The rows are grouped in 4 different ways at once. Each group adds its own fixed numbers to the row, and there is some noise. The rows also spread widely along 14 directions, which tell nothing about the answers.
(in the rows, 128 means zero)
Known rows, each followed by its group in each grouping:
[104 108 182 148 117 179 134  88 130 116 134 163 162 129 154 100 119  89
 129 122 148 143 136 178 139 134 136 159  87 180 123 157 116 149 160 128
  84 151  95 126 152 147 140 146 114 139 162 191]
L D Q_187 Q_991
[146 138 107 128 202 184 138  92 147 131 176 105 117 173 177 122 121 104
 164 102 152 158 191 149 108 180 132 121 108  98 138 153 167 113 124 188
 123 160 121 117  79  91 134 104 137 116 137  85]
N P Q_651 Q_890
[116  91 211 138 144 141 114  98 119 111 104 127 117 132 123  85 133  73
 133  57  89 144 111 116 149 114  95 140  75 142 131  73 119 162 157  90
 107 118 130 123 161 132 111 141 159 196 128 133]
Y E Q_187 Q_991
[120 194 129 150 154 138 124 145 147 110 120 132 145 114 132 117 164 115
 170 139 110 127 158 111 103  90 125 122 138 131 177 131 141 114 119  95
 104 134  92 161 122 101 125 153 138 156 126 109]
Y P Q_485 Q_511
[156 127 188 137 107 192  97 104 136 166 159 101 113 117 213 119 127  80
 161 104 107 143 158 135  67 124  88 106 111  62 198 135 126  81 175  87
  86 178 133 139  65 131 141 124 135 160 149  94]
N M Q_445 Q_511
[142 134  78 132  88 103 138  84 128 176 133 163 146 155 207 121 111 148
 155 138 115 141 125 156 111 144 179  75  90 128 130 179 160 114 138  95
 112 125 143 148 145 157 131 114 128 110 197 109]
L H Q_651 Q_890
[200 158 124 133  99 167 159 169 133 124 152 125 141 128 140 135 196 145
 115 198 172 141 137 149  89 111 165 130 121 105 117 194 153  90  80 191
 153 173 107 128 117  95 170 158  83  96 141 152]
Y E Q_833 Q_511
[ 79 153 115 134  30 101 113 104 125 173 167 153 161 101 168 104 101 128
 171 142  86  80 141 115  78  88 111 108 149 133 164 187 145 134 112  44
  86 154 153 168 109 182 150 112 155 114 210  86]
L D Q_467 Q_991
[ 74 161 107 136 203 143 124 109 144 118 130 101 134 116 146 149 100 109
 193 103 136 128 179 124 138 159 130 110 151 118 157 107 125 119 155 120
  98 111 126 154 108 101 112 124 161 157 126 107]
N M Q_467 Q_991
[109 114 154 128 120 136 146  76 120 172 145 145 113 124 182 107  95  72
 167  61 126 120 132 197  88 154 102 107  69  88 165 128 101 153 141  66
  80 151 151 143  89 110 136 110 166 146 178  64]
L H Q_833 Q_890
[140 129 226 160 101 164 103 104 130 138 121 143 130 124 163  68 159  72
 144  93  71 138 123 136  91  74  83 135  76 126 191 119 125 125 176  51
  69 156 101 146 128 119 124 167 133 183 154 126]
N E Q_485 Q_511
[119 146 111 125 173 154 128 144 126 144  85 144 123 101 161 158 113 139
 110 142 164 141 157 177 161 160 139 140  99 155 122 130  94 108 152 135
 115 114 127 112 133 103 112 129 126 115  95 184]
N D Q_445 Q_890
[142 150 105 181 154 159 159 135 150 154 139 137 119 134 187 124 110  94
 153 136 129 127 101 138 109 107 116 108  98 130 144 128 127 133 135  75
 114 131 133  94  97 105 138 127 122 121 117 112]
Y H Q_467 Q_890
[ 95 138 139 124 191 129  91 132 122  98  89 128 148 119 113 112 121 117
 145 101  91 120 182 134 157 111 103 149 113 178 163  78 140 136 182 116
 111  81  85 142 152  96  68 150 160 139 111 141]
N E Q_467 Q_890
[148 174 171 118 142 135 115 129 144 129 131  94  85 122 124 122 170 116
 149 112 107 134 149  70 115 113  94 113 143  76 171  98 130 106  77  95
 126 161 162 125 127 101 154 136 114 186  84  89]
L D Q_833 Q_991
[106 142 110 125 203 158 134 115 165  93  98 143  96 114 129 134  79  97
 150  86 139 126 173 125 160 202 129 122 138 116 145 126 109 102 143 110
  98 130 118 104 123 132 124 126 132 169  96 142]
N E Q_651 Q_890
[ 84 115 107 148 159 178 183  84 169 105 172 138 120 111 107 124  52  73
 170  99 184 108 142 129 125 195 112 139 176 114 136 162 107 152  95 122
  96 168 111 122  73 136 175 110 131 128 153 106]
L E Q_833 Q_890
[162 119 120 116 106 112 180 138 136 120 109 122 107 114 107 143 125 122
 118 135 134 119  82 120 108 143 131  90 142  67 129 135 110 116 106 108
 137 146 146 133 117 133 150 141 119 158 146 110]
L E Q_651 Q_890
[180 152 171 162  75 133 127 137 140 151 101 112 110 124 183 130 181 113
 115 171 105 152  59  92 133  63 145  87  88 106 134 121 135  96 114  68
 122 132 165 134 162 140 156 161  86 191 122 154]
N D Q_187 Q_511
[139 151 168  51 132 133 113 133 140  31 102  82 119 119 122 130 144  93
 156  83 106  87 193 148 127 123 140 120 113  62 161 143 149  87 126 128
 110 112  78 174 158 166 131 135 141 218 138  98]
L E Q_445 Q_890
[108 105 174 160 161 188 188  92 150  94 131 148 147 129 106  94 132  55
 154  90 147 125 103 162  89 127 114 136  99 118 131 153 113 165 139 115
  80 157  79 138 102 101 156 161 136 170 179 137]
N E Q_651 Q_991
[157 157  96 151 118 145 172 196 131 155 117 162 121  79 122 147 127 137
  85 167 155 100 110 192  86 125 110 147 113 125 117 165  90 114 113 130
 141 149 112  86  72  78 126 154 112  61 117 139]
N E Q_485 Q_890
[126  96  94 123 167 124 160 100 125  98 143 133 183 136  68 147  99 145
 138 133 147 139 151 145 109 176 129 124 185 136 146 146 147 149 174 199
 133 124  57 165  95 118  97 136 145  72 191 122]
L P Q_651 Q_511
[185  96 159 147 156 190 129 129 149  97 135 110 132 132 100 138 144 146
  83 180 171 201 131  93 158 171 121 151 174 135 132 117 127  99 157 210
 156 157 103  98 129 125 133 165  72 107  91 208]
N P Q_187 Q_890
[139 146 126 127  80 152 154 142 120 132 147 164 126 130 162  98 166 115
 110 132 143 114 129 177 112 107 171 154  48 160  61 201 150 134  58 142
 136 154 143  93 148 122 167 122 126 113 152 134]
Y E Q_187 Q_991
[109 198 149 113 152 151 139 192 140  76  99 114 132  96 105 137 175 111
 141 135 131  78 164 139 115  67 125 155 131 122 146 132 119 113  81 110
 121 146 114 123 130  93 139 158 127 170  97 125]
L E Q_651 Q_991
[111 124 128 159 102 126 172 156 132 135 102 132 116  90 144 136 102  85
 111 119 128  86  56 165 128  98 133 132  69 131  85 144  95 152 132  83
 120 107 138 102 116 138 145 131 133 135 133 126]
N E Q_485 Q_991
[109 119  91 110 152 102 126 128 106 139 145 110 119 126  89 136 104 153
 116 111 125 123 153 114 152 145 120 148 141 142  90 108 153 154  88 173
 168 104 150 119 113 101 106 100 179  87 125  78]
N E Q_187 Q_890
[187 160 155 121 105 182  95 161 134 140 135 134 109 135 199 102 178 132
 111 160 127 154 180 136 115 114 135 146  84 133 139 160 148  70 123 136
 137 169 138  84 141 116 137 143  91 126  90 159]
Y E Q_467 Q_890
[146 154  34 125 159  89 173 126 170 102  82 190  88 109  95 142  89 129
 118 114 108 109 111 127 123 215 137  72 141 112 125 172 112  96 114  85
 124 119 110 102 122 141 122 130 113 112 129 127]
N P Q_651 Q_890
[183 144 107 212 156 185 196 130 159 197 154 167 114 133 170 117 147 111
 136 172 153 183  53 130  66 142  98  92 118 124 135 137  99 123 146  93
 123 181 133  67  67  56 147 159  84  84 120 146]
Y M Q_467 Q_991
[ 93 106 109 132 127 162 159 113 120 160 169 124 147 123 183 132  75  96
 146 105 165  94 147 203  92 140 135 142  90 115 106 173 131 151 131 150
 110 144 140 135  61 113 138  91 174  91 189  80]
N E Q_651 Q_890
[154 125 164 126 112 136 134 125 126  77 127 122 155 138  88 113 164 144
 119 165 141 151 150 116 130 123 152 131 151 124 137 160 148 112 130 175
 129 135  74 166 170 137 144 164 102 145 148 171]
Y D Q_485 Q_890
[151 122 155 105  80 141 147  85 144 113 141 128 137 110 142 123 124 104
 160 123 135 135 134 139  86 168 129  79 150  44 176 161 108  97 131 106
  95 167 116 185 120 162 149 149 125 185 198 111]
L E Q_187 Q_890
[162 150 132  76  78 128 120 151 102 163 120 107 129  83 156 167 162 165
 124 159 154 135 171 174  75 158 130  88 140  33 167 154  91  69 134 141
 121 152 149 193  96 105 126 146 151 139 169 110]
N E Q_445 Q_890
[158 161  97 118 113  83 176 187 106 142  72 131 127  94 142 165 157 135
 120 148 142 102  85 200  94 106 160  85  74  80 116 131  89 121 118 108
 143  96 137 155 123  81 117 150 150 137 142  94]
Y E Q_485 Q_890

New rows, each followed by its group in each grouping:
[ 89 142  87 142 125 121 119 149 105 182 104 159 148 118 197 150 102 148
 121 153 150 127 143 163 153 129 159 144  93 185  97 135 111 141 138 114
 121 112 173 114 125 116 116 106 152  85 117 136]
Y P Q_651 Q_890
[126 145  71 191  92 134 175 112 161 153 124 243 160 117 169  77 104 110
 131 154 100 111  78 160  91 117 127 110  80 211 121 202 130 147 137  36
  88 139  85  88 134 136 138 154 108  73 182 173]
Y E Q_467 Q_890
[167 144 157 108  94 157 120 130 127 140 162 165 100 114 103  86 160 139
  96 127 108 140 175 120  88 145  75 154 142 119 156 160 128 108  77 130
 135 201 129  92 110 108 138 145 121  97 123 116]
L E Q_187 Q_890
[109 176  47 150 167 132 166 114 163 128 136 163 133 100 133 146  90 122
 174 123 132 105 147 147  96 187 129  84 149 112 154 174 122 111 138  93
 100 122 100 126  87 112 120 129 133 100 165 116]
N H Q_467 Q_991
[120 150 139 169 181 179 179 100 155 126 144 152 126 154 159  99 137  70
 176 101 144 136 116 144  96 122 128 116  88 129 131 153 131 146 106 103
  91 166 116 113 109  89 163 132 127 158 144 120]
Y D Q_651 Q_991
[137 137  87 153 129 102 149 117 144 170 117 187  86  99  94 114  99 141
 121 127 115 146 103  73 120 188  78 102 170 128 142 123  96 131  95  59
 126 156 155  93 116 107 129 130 124 103 109 125]
Y E Q_833 Q_890
[156 187 148 143 127 188 113 169 148 130 153  69 123 140 221 126 171 105
 149 159 139 124 155 128 120  59 155 146  84 106 131 150 168  83  94 133
 130 148 136 114 115 111 166 133 107 160  94 108]
N E Q_485 Q_890
[ 91 158  54 156 135 120 150  99 156 169 137 136 128 100 186 146  68 120
 190 132 128 120 119  91 121 155 129  73 158 113 137 139 124 129 110  52
 101 122 155 150  96 141 141  93 163 137 155  82]
Y E Q_445 Q_890
[129 181  66 165 105  98 195 183 143 138  80 196 133  72  99 143 145 136
 116 177 137  80  60 149 100 102 136 118 115 151  98 169  93 142  70  61
 131 119 127 108 118  94 150 160 112  89 135 147]
Y E Q_833 Q_991
[156 190  57 130 160 145 159 148 156 137 148 154  98 123 152 133 122 136
 137 146 155 117 163 147 117 169 140 128 122 129 120 178 139  95  63 137
 146 160 130  83 102  89 144 116 106  81 104 108]
L E Q_833 Q_890
[139 166 158  86 129 103 121 184 100 131  73 107  90 115 128 150 186 150
  94 142 133 132 151 142 164 101 146 131  88 125 119  86  97 103  89 128
 149 108 187 122 175  95 124 148 130 179  58 140]
L D Q_467 Q_890
[116 118 160 121 141 122 138 141  71 187 124 144 120 113 104 142 168 159
  96 138 182 170 159 166 125 145 122 157 117 146 110 105  90 159  93 176
 137 150 185 142 118  42 122 134 167  96 113 135]
Y D Q_833 Q_511
[146 135 169 137 127 144 148 113 134 119 140 128 132 109 135 115 128  69
 174  95 111  98 122 172  49 122  78  93 107  58 194 142 114 132 153  83
  88 154  87 165  75 100 132 140 144 151 183  80]
Y D Q_833 Q_991
[135 131 109  95 153  63 133 115 121  88  67 195 124 116  43 118 129 154
  95 106  87 129 140 144 153 175 115 113 125 163 139 121 113 127 134 114
 130  93  83 126 189 122  75 157 138 120 133 160]
L D Q_187 Q_890
[ 76 166 144 159  86 176 136  90 156 132 174 189 154 105 131  77 132 110
 162 141 143 135 168 118  91 138 112 161 166 167 162 206 118 135  99  92
  67 205 102 139 114 144 178 152 114 119 176 155]
L P Q_485 Q_991
[132 171 114 138 192 168 170  86 172  94 122 206 131 122 128  93 138  96
 171  99 132 146 162 181  93 202 121 104 101 143 164 175  99 114 149 101
  73 163  57 120 137  90 119 174 115 146 159 169]
L E Q_467 Q_991
[ 97 160  68 133 169 119 115 140 123 171 145  74 130 106 161 181  86 155
 158 142 132 110 157 104 137 130 112 119 162 119 128 110 144 129 128 134
 144 104 160 133  74 111 106  82 169  89 112  78]
N D Q_445 Q_991
[155 105 191 123 126 196  92 114 152  98 169  90  73 161 174  84 115  79
 122  80  96 129 175  94 144 129 106 171  91 136 126 133 173  97 140 142
 140 175 139  38 130 174 154  97  89 147  70 123]
L M Q_467 Q_991
[119 158 102 149 140 141 154 151 156 109 108 152 144  84 132 134  98 101
 159 143 128  94 127 146  95 127 107 108 147 111 168 140 101 112 149  71
  99 130  93 138  95 118 121 150 133 133 143 126]
Y E Q_467 Q_890
[164 171 179 102 124 157  98 140 112 145 147  99 118 149 189  99 186 106
 137 111  89 121 182 153  89  48 102 148  57 114 164 128 173 110 104 113
 123 154 127 117 123  92 131 121 139 147 113  77]
L D Q_445 Q_890
[114 109 150 126 187  98 148 106 112 127 104 141 130 131  43 110 149 145
 128  96 119 161 123 108 148 145  95 143 141 161 127  70 118 182 122 141
 135 111 116 147 157  59  95 152 158 132 125 133]
L E Q_833 Q_991
[131 110 125 137 111  92 137 139 118 155  81 147 114  89  90 149 117 149
 102 152 127 138  90 118 142 153 108 105 154 117 139 103  82 124 145  84
 130 111 154 134 132 113 118 152 123 117 121 148]
N M Q_833 Q_890
[162  75 167 128  98 115  93  98 125 130 133 114 104 137 113 101 105 127
  97 112  68 150 124  71 141 144  85 117 137 117 151 109 152 115 180 107
 133 126 133 113 147 174 113 126 117 138 129 137]
N D Q_467 Q_890
[156 155 146  71  93 109 149 176 115 101  81 110 121  90 145 154 161 119
 116 126 125  83 132 202  94  94 143 108  75  70 137 145 103 102 115 106
 128 114 122 156 136 123 131 145 141 174 142 100]
L E Q_445 Q_890
[131 139 148 170 129 182 163 125 168 128 111 171 125  94 149 120 124  89
 144 139 153 142 108 132  90 168 108 106 141 106 165 160  70 108 149  70
  77 187 120 113  98 138 163 160  95 156 136 169]
Y P Q_651 Q_991
[148 104  94 118 101 136 127 101 131 138 170 130 145 122 149 130  72 136
 135 134 136 115 168 144 105 190 119 122 160 112 151 184 147 109 147 153
 131 154 102 128  90 159 128 101 121  67 175 107]
L E Q_833 Q_890
[143 112  97 108 143  91 132 136 121  91 109  89 135 145  91 157 133 166
 118 163 153 144 133  87 191 142 178 127 155 135  87 123 170 123 110 196
 172  84 125 148 182 145 134 122 114 125 109 149]
Y D Q_833 Q_890
[151  78 135 129 182 102 139  66 115 151 101 104 131 165 160 142 102 127
 145 102 134 188 103 143 169 182 142  77  90 115 136  71 122 146 196 143
 121  87 134 163 160 111  89 126 139 159 146 128]
L D Q_833 Q_890
[126 168 141  89 112 139 144 126 140  82 133  74 119 132 184 146 136  88
 173 106 150  89 159 169 122 124 185 107  86  59 126 176 140  96 102 142
 108 131 125 168 137 159 168 116 126 201 153  88]
L D Q_485 Q_991
[ 97 192  99 123 146 100 185 143 105 161 110 151 152 108 133 157 166 136
 151 156 169 118 118 205 103  94 156 109  93 129 117 128  91 157  61 108
 116 115 149 183 123  40 126 153 173 135 162  94]
L D Q_187 Q_890
[181 107  77 131 147  70 154 133 109 162  86 156 117 114  86 161 112 192
  84 157 120 174  78 113 145 187 109  88 154 136 120  82  95 130 158 135
 171 100 139 111 137  94  67 150 127  80 116 144]
L E Q_187 Q_890
[148 140  57 109 146  96 173 177 118 126  92 106 129 118 137 180 123 159
  98 162 155 102 102 169 155 111 175 122  90 140  67 130 133 134 107 160
 174  74 132 112 137 113 115 117 137  97 114 120]
L E Q_445 Q_890
[136 109 125 143 103 144 170 106 124 173 156 165 134  97 119 120 123 120
 123 112 126 134 107 169  46 157  70 115 126  98 150 166  93 153 150 106
 105 167 113 136  53  98 131 137 154  80 197 102]
N P Q_445 Q_991
[142 136  88  84  87  74 117 103 121 118 148 113 137 120 123 142 105 150
 160 126  89 101 156 124  97 151 136  76 160  69 157 150 165 100 127 125
 140 119 115 181 114 163 110 111 153 117 195  52]
L M Q_187 Q_890
[ 95 117 190 103 148 178 117 144 105 122 116 136 134  90 102 143 147 135
 103 130 187 150 211 186 135 178 116 174 136 136 139 131  60 118 154 186
 101 160 131 136 125  90 117 163 137 132 109 202]
N D Q_467 Q_991
[105 107 182 145 150 196 109 124 126 121 145  97 151 101 134 141 118 107
 142 134 170 161 164 123 135 154  96 164 170 122 152  95  95 133 167 166
 114 159 131 138  96 126 127 135 135 138 113 154]
Y P Q_187 Q_991
[159 128  95 112 149 127 214 140 146  93 144 128  80 135  87 143 132  98
 114  97 158 105 111 163 106 159 155 117  96  84  87 161 135 137  67 166
 156 142 132  88  98 108 162 117 127 122 131  85]
L H Q_467 Q_511
[150 134 171 131  90 144 124 182 119  82  95  88 156 131 147 127 192 112
  93 161 128  98  96 158 153  23 174 173  45 163  82 148 171 130 119 152
 147  91 112 122 173 139 154 154  88 138 119 167]
N P Q_833 Q_991
[115 125 159 122  91 126 149 131 107 169 111 183 102  87 124 112 134 113
 114 111 149 128 131 170  99 160  99 132 104 110 130 139  61 143  93  79
  98 166 173 133 120  94 147 140 155 139 142 126]
Y E Q_833 Q_890
[109 130 153  98 132  64 148 137  80 137  69 117 113 125 109 145 178 138
 118  98 138 146 118 161 159 108 181 112  62 118  91  86 106 159 102 137
 137  71 174 176 187  85 117 137 186 190 128 104]
Y H Q_485 Q_511
[137 145  94 138 103  87 183 166 112 172 101 133 134 106 117 158 161 149
 107 159 129 110  61 151  89  93 133  99 105 108 101 139 109 151  96 107
 148 115 168 139 101  83 131 146 147 104 159  95]
N P Q_651 Q_991
[115  92 111 107  79  80 115 108 105 134 118 153 139 116 106 114  87 153
 105 116 105 113 137 127 150 154 127 138 124 163 111 149 145 148 134 126
 137 109 133 132 154 165 114 113 143  89 167 126]
L E Q_833 Q_890
[126 217  98  96 168 124 144 137 129 127 102 157 123 118 160 147 190 134
 158 121 150 138 191 199 111 152 172 103  81 125 134 148 110 105  74 136
 109 135 137 163 141  59 115 149 156 153 135 108]
L P Q_187 Q_511
[124 151 111  91 137  89 107 115 104 152  90 109 140 149 150 148 178 193
 135 159 131 180 157 105 179 115 190 106 123 155 107  99 146 118 118 144
 139  89 160 174 207 107 110 135 142 159 114 141]
L M Q_445 Q_890
[160 122 118 110 137 107 157 156 125 128 107 148  78  95  95 157 108 128
  87 113 132 118 133 154 118 183  98 118 126 103 135 122  87 113 132 132
 146 145 146  84  96 115 110 129 126 106  98 122]
L D Q_467 Q_511
[131 171 105 111 142 109 158 122 140  91 161 120 110 157  66 104 176 143
 132 129 117 122 163  91 121 106 151 140 132 132 102 167 193 131  33 168
 147 131 108 141 150  99 157 127 135 128 138  88]
N D Q_485 Q_890
